There are 8 hidden switches. A switch that is on adds its own fixed numbers to the row, and there is some noise. The rows also spread widely along 11 directions, which tell nothing about the answers.
(in the rows, 128 means zero)
Some rows, each with its switches (1 for on, 0 for off) after it:
[129 166 114  66 152 150 111 119 123 136 116 138 119  74 166 158 118  92
 161 128  99]
0 1 1 1 0 1 0 1
[105  93 126 131 106 126 153 103 125 114 136 196 126 149 140  92 125 119
 169 127 123]
0 0 1 0 1 1 1 0
[138 118 170 115 134 109 113 129 160 145 130  78 148 112 161 138 125  83
 139 143 151]
1 1 1 0 0 0 1 0
[116 141 126 162  72 144 106 116 147 113 174 115 102 167  90  86 102 131
 131 167 137]
1 0 1 0 1 1 0 1
[ 90 140 211 129 172 123  99 103  72 134  83 148 135 100  87 171 212 120
 129 190  61]
1 1 1 1 0 0 1 0
[116 113  93 197  77 106 117 113 165 103 183  92 145 120 100 111 113 145
 166 112 151]
1 1 1 0 1 1 0 0
[ 99 149 145 165 120 136 107 100 113  97 146 128  86 142  64 142 136 154
 118 174  98]
1 0 1 0 0 1 1 0
[183 145 132 150  96 134 149  81 204 115 132 128 125 130 107 164  96 131
 199 168 100]
1 1 0 1 1 0 0 1
[ 71  96 125 169 136  93  92 100 104 105 162 132 118 115  97 138 182 175
  93 140 130]
0 1 1 0 1 1 0 0
[124 185 145 126 147 133 119 131 141 103 165 137 111 110 140 126 129 154
 131 127 116]
0 1 0 1 1 1 0 0
[146 116 180 146 130 135 132 100 126 149 108 141 161 135  90 181 191 131
 152 133 106]
1 1 1 1 0 0 0 0
[ 71  98  90 155 175  99  99 156   7 134 103 147 158  94 102 163 173 105
 172  74 118]
1 0 0 1 0 1 0 0
[105  99 122 129 114 161 108  93 105 131 107 190 178  79 105 204 158  78
 129 160 177]
1 1 1 1 0 1 0 0
[119 110  95 156  76 169  94  96 101 155 124 121 165 119  47 199 179 129
 147 116 133]
0 1 1 1 0 1 0 1
[103  42  12 123 104 140  98  74  89 130  92 179 100 115  92 205 100  82
 175 167 142]
1 0 1 1 0 1 0 1
[118 113 112 158 105 132 123  78 138 117 155 175 145 132  98 158 178 154
 131 131 127]
1 0 1 1 1 0 0 1
[138 152 167  99 118 166  93  77 158 150 121 102 118 112 108 185 153 104
 130 185 100]
1 1 1 0 1 1 1 1
[173 110 125  82 153 136  99 157 118 201  80  71 138 125 163 173 117  46
 183 105 130]
0 0 1 1 0 0 0 0
[ 85 103 150 157 196  43  99 117 122  86 146 112 120  71 144 166 158 146
  98 185 137]
0 1 1 1 0 1 0 0
[122  79 139 170 100 125 164  97 121 115 129 194 158 144  99 133 145 138
 171 120 137]
0 1 1 0 1 1 0 0
[112  48 143 107 157 108  85  94 103 164  90 134 109 138 118 190 178 108
 126 189 119]
0 1 1 1 1 1 0 0
[103 142 114 110 105 127 107 120 129 139 147  99 136 117 125 111 155 127
 166 107  87]
0 1 0 1 0 1 1 1
[149  97 172 143 143 139 146  75 102 129  92 206 115 170  64 208 177 161
 149 173  94]
1 1 0 1 1 0 0 1
[123 140 100 125  85 177  91 110 138 151 130 123 149 114 110 158 131  77
 169 136 139]
1 0 0 1 1 1 1 0

New rows. What belongs after each?
[127 148 146  85  97 182 120 129 102 175 113 138 141 148 132  98 139  76
 180 102  93]
0 0 1 0 1 1 1 1
[153 101  61 126 109 145 108  75 168 141 126 129 145  83 131 212 131 107
 178 111 142]
1 1 1 1 1 0 0 0
[112  47  89 127 131  92  83  88 152 133 158 116  90 145 130 175 155 151
  96 159 164]
0 1 1 1 1 1 0 0
[140  78 100 118 127 131  89 117 106 178 106 110 157 123 115 204 160  90
 158 113 154]
1 1 0 1 1 0 0 1
[142  50 112 105 125 101 145 114 139 157 134 147 159 152 176 132 144  96
 145  83 171]
1 0 1 0 0 0 0 1
[133 124 158 133 121 100 131 122 171 129 142 116 144 123 163  95 123 109
 159 137 129]
1 1 0 0 1 0 0 0
[155  71 169 180 119 104 158  94 150 128 115 160 159 155  94 166 160 136
 180 152 129]
1 1 1 1 1 0 0 0
[121  98 142 125 100 139  92 138 124 175 142 109 147 174 121 108 169  94
 139 128 144]
1 0 0 1 1 1 0 0
[ 84 189  99  95  98 162  89 120 139 126 193 159 113 121 157  60 174 158
  96  89 107]
0 0 0 1 1 0 0 0
[111  89 136 108 135 139 114  74 110 142  92 151 130 107 108 195 169 105
 150 151 100]
1 1 1 0 0 1 1 0
[ 88 112 140 153  97 100 120 136 125 136 145 131 193 101 148  65 158  98
 166 103 138]
1 1 0 0 1 0 0 0
[145  67 190 136 137  84 171 108 155 129 131 174 160 168 148 130 162 133
 159 151 141]
0 1 0 1 1 1 0 1
[107 138 117 125 137 125  68  82 146 151 136 100 128  98 118 168 209 139
 119 143  80]
1 0 0 1 1 0 0 0
[151 102 121 137 132 111 130 109 178 118 161 129 142 122 151 174 120 124
 143 130 181]
1 1 0 1 1 1 0 0
[113 151 143 115 117 142  93 112 142 135 126 117 147  90 128 152 147  95
 137 160 127]
1 1 0 1 0 0 1 0
[ 81 152 104 129 157 115 112 154  71  90 126 154 108  76 137 120  78 107
 142 135 142]
0 1 0 0 0 1 0 0
[114 106 124 141 126 118  89 112 123 143 133  90 132 118 105 163 156 113
 164 137 114]
1 1 1 1 1 1 1 0
[ 89  98 156 161 156  80 102 115 105 122 124 131 163  88 125 151 177 120
 122 151 141]
1 1 0 0 1 0 0 0
[113 146 135 130 164 153 117 144  35 146  83 142 154  92  96 190 146  93
 197  75 101]
1 1 0 0 1 1 1 0
[158 123 185 131 162 112 151 128 117 143 107 159 138 161 128 153 154 127
 161 138 111]
0 0 0 1 1 0 0 1
[116 173 159 169 125 126 148 127 121  89 153 154 175  91 109 139 132 124
 181 124 128]
1 1 0 1 1 1 1 1
[167  76 146 151 117 120 141 103 168 146 134 130 175 140 127 183 149 108
 174 122 164]
1 1 1 1 1 1 0 0
[112 118  80  74 155 124 113  79 129 128 121 158 115  81 165 179 148 116
 177 114  83]
1 1 0 1 1 1 1 1
[117  98 177 141 117 103 147 115 122 136 125 142 167 143 118 113 164 117
 158 136 118]
1 1 0 0 0 1 0 1
[178 114 106 140  61 163 109  82 208 169 137  93 141 152 106 158 132 103
 179 142 124]
1 0 1 1 1 0 0 0
[ 71 114 105 137 107 148  69 128  53 131 108 127 117 109  63 160 127  93
 134 184 138]
0 1 1 1 0 1 1 1
[116 111 142 147 143 104 129  88 154  95 158 155 118 112 135 152 138 149
 119 156 140]
1 1 1 0 1 1 0 0
[104  86 169 124 166 100  82 159  43 180 106 105 120 170 108 123 196 122
 143 109  98]
1 1 1 1 1 0 0 0
[ 85 148 126 163  82 155  87  91 104 113 142 133 115 122  54 135 145 142
 129 171 104]
1 1 1 0 1 0 1 1
[121  97 153 138 134  84 104 111 165 125 146  88 126 117 145 132 136 119
 108 169 150]
1 1 1 0 0 0 0 0
[121  64 113 131 115 124  97  81 120 165 101 121 143 134  91 192 186 109
 144 164 113]
0 0 1 1 0 1 0 1
[142  47 131 149  53 136 130 101 164 171 133 136 199 162 110 138 174  96
 156 119 182]
1 1 1 1 0 0 0 0
[116 137 117 127 101 144 112 131 134 129 146 136 122 139 129 105 115 118
 115 128 156]
0 0 0 0 0 0 0 0
[151 173 179 149 103 139 124 133 157 132 132 113 132 144 111  99 109 107
 167 185 106]
0 0 1 1 1 0 0 1
[ 88  96  48 116 118 110  96 100 116 112 165 136 100 110 133 139 133 142
 134 111 130]
1 1 1 1 0 1 0 1
[132 102 124 164 164  92 193 147 105  86 133 235 184 102 172 138 104 112
 187  80 188]
0 0 0 1 1 0 0 0
[118 134 151 169  79 154  90  98 139 143 153  90 123 155  55 131 173 154
 129 148 103]
1 1 1 0 1 1 0 0
[145 109  96 126  74 136 147  93 196 124 169 154 156 128 152 118 132 130
 161  94 150]
1 1 1 1 0 0 0 0
[145 122 156 141 175 110 172 111 101  88 117 185 115 121 117 187 112 153
 148 132 130]
0 1 1 0 0 1 0 1
[128 146 181 157 160 128 165 134  99  84 128 218 179  87 132 167 129 113
 135 132 183]
1 1 1 1 0 0 0 0
[125 108 103 124 159 114  91 106 112 153 123 101 109 125 121 183 178 141
 152  99  87]
0 0 1 1 1 0 1 0
[153  53 125 160 128  68 151  88 205 115 149 122 138 136 164 148 115 125
 159 151 160]
0 0 1 0 1 1 0 0
[113 128  90 122 100 152 110 149 100 137 159 148 149 120 130 123 132 122
 132  64 176]
0 1 1 1 0 0 0 0
[ 89  90 171 122 180  78 122 134  66 121 119 134 129 122 135 140 156 114
 132 136 125]
1 1 1 0 0 1 1 1
[116 179 159 153 171  94 156 157  90  77 151 141 122 110 130 106 100 149
 163 102 107]
1 1 0 0 0 1 0 1
[133 117 156 132 153 119 128 104 108 150  92 146 166 113 119 173 179  97
 191 141  81]
1 0 0 1 1 1 0 1
[ 75 107  78 146 113 125  62 130  69 144 122 102 115 107  86 127 145 107
 172 134  97]
1 1 1 1 1 1 0 0
[115 148 192 137 164 143  87 128  82 148 118 124 150 111  93 185 197 118
 117 149 120]
1 1 1 1 1 1 0 0
[165 155 178 120 169 154 154 132 119 110 110 199 131 120 138 190 100  94
 133 159 172]
1 0 1 1 0 0 0 0
[119 116 121 175 133  98 115 108 131 108 137 121 142 101  95 172 149 145
 145 140 131]
1 1 0 1 0 0 0 0
[145  92 133 137  96 160 148 106 132 149 113 179 172 144 108 164 149  97
 164 124 157]
0 0 1 1 0 1 0 0
[152 185 173 136 154 145 150 124 146  92 139 188 120 120 140 145 102 122
 138 165 140]
1 0 0 1 1 0 0 0
[112 110 124 127  81 127  87 140 149 142 161  95 102 172 127  80 105 105
 140 162 153]
1 1 0 1 1 0 1 0
[139 117  97 154 146 123 135 152  86 128 135 133 146 128 118 161 117 112
 185  63 147]
1 0 1 1 0 1 0 0
[ 85 143 157 180 120 131 117 129  46 109 125 142 135 135  37 137 166 146
 168 139  84]
1 1 1 1 0 1 1 1
[134 165  94 127 109 198 109 115  93 128 116 160 117 106  75 200 114 132
 126 105 148]
0 1 0 0 0 0 0 0
[133 121 171 123  99 145 107  91 140 166 116 120 160 136  94 152 201 119
 140 152  97]
1 1 1 1 0 0 0 1
[144 142 152 114 154 152 105 100 136 136 133 143 108 132 123 186 157 123
 119 157 121]
1 0 1 1 1 1 0 0
[171 124 118 132  91 166 163 133 162 110 149 183 136 146 142 137  45  84
 189 130 198]
1 1 1 1 1 1 0 0
[131 160  74 135  55 223 101  95  99 148 100 156 110 123  48 153 101 105
 197 123  87]
1 1 1 0 1 0 0 0
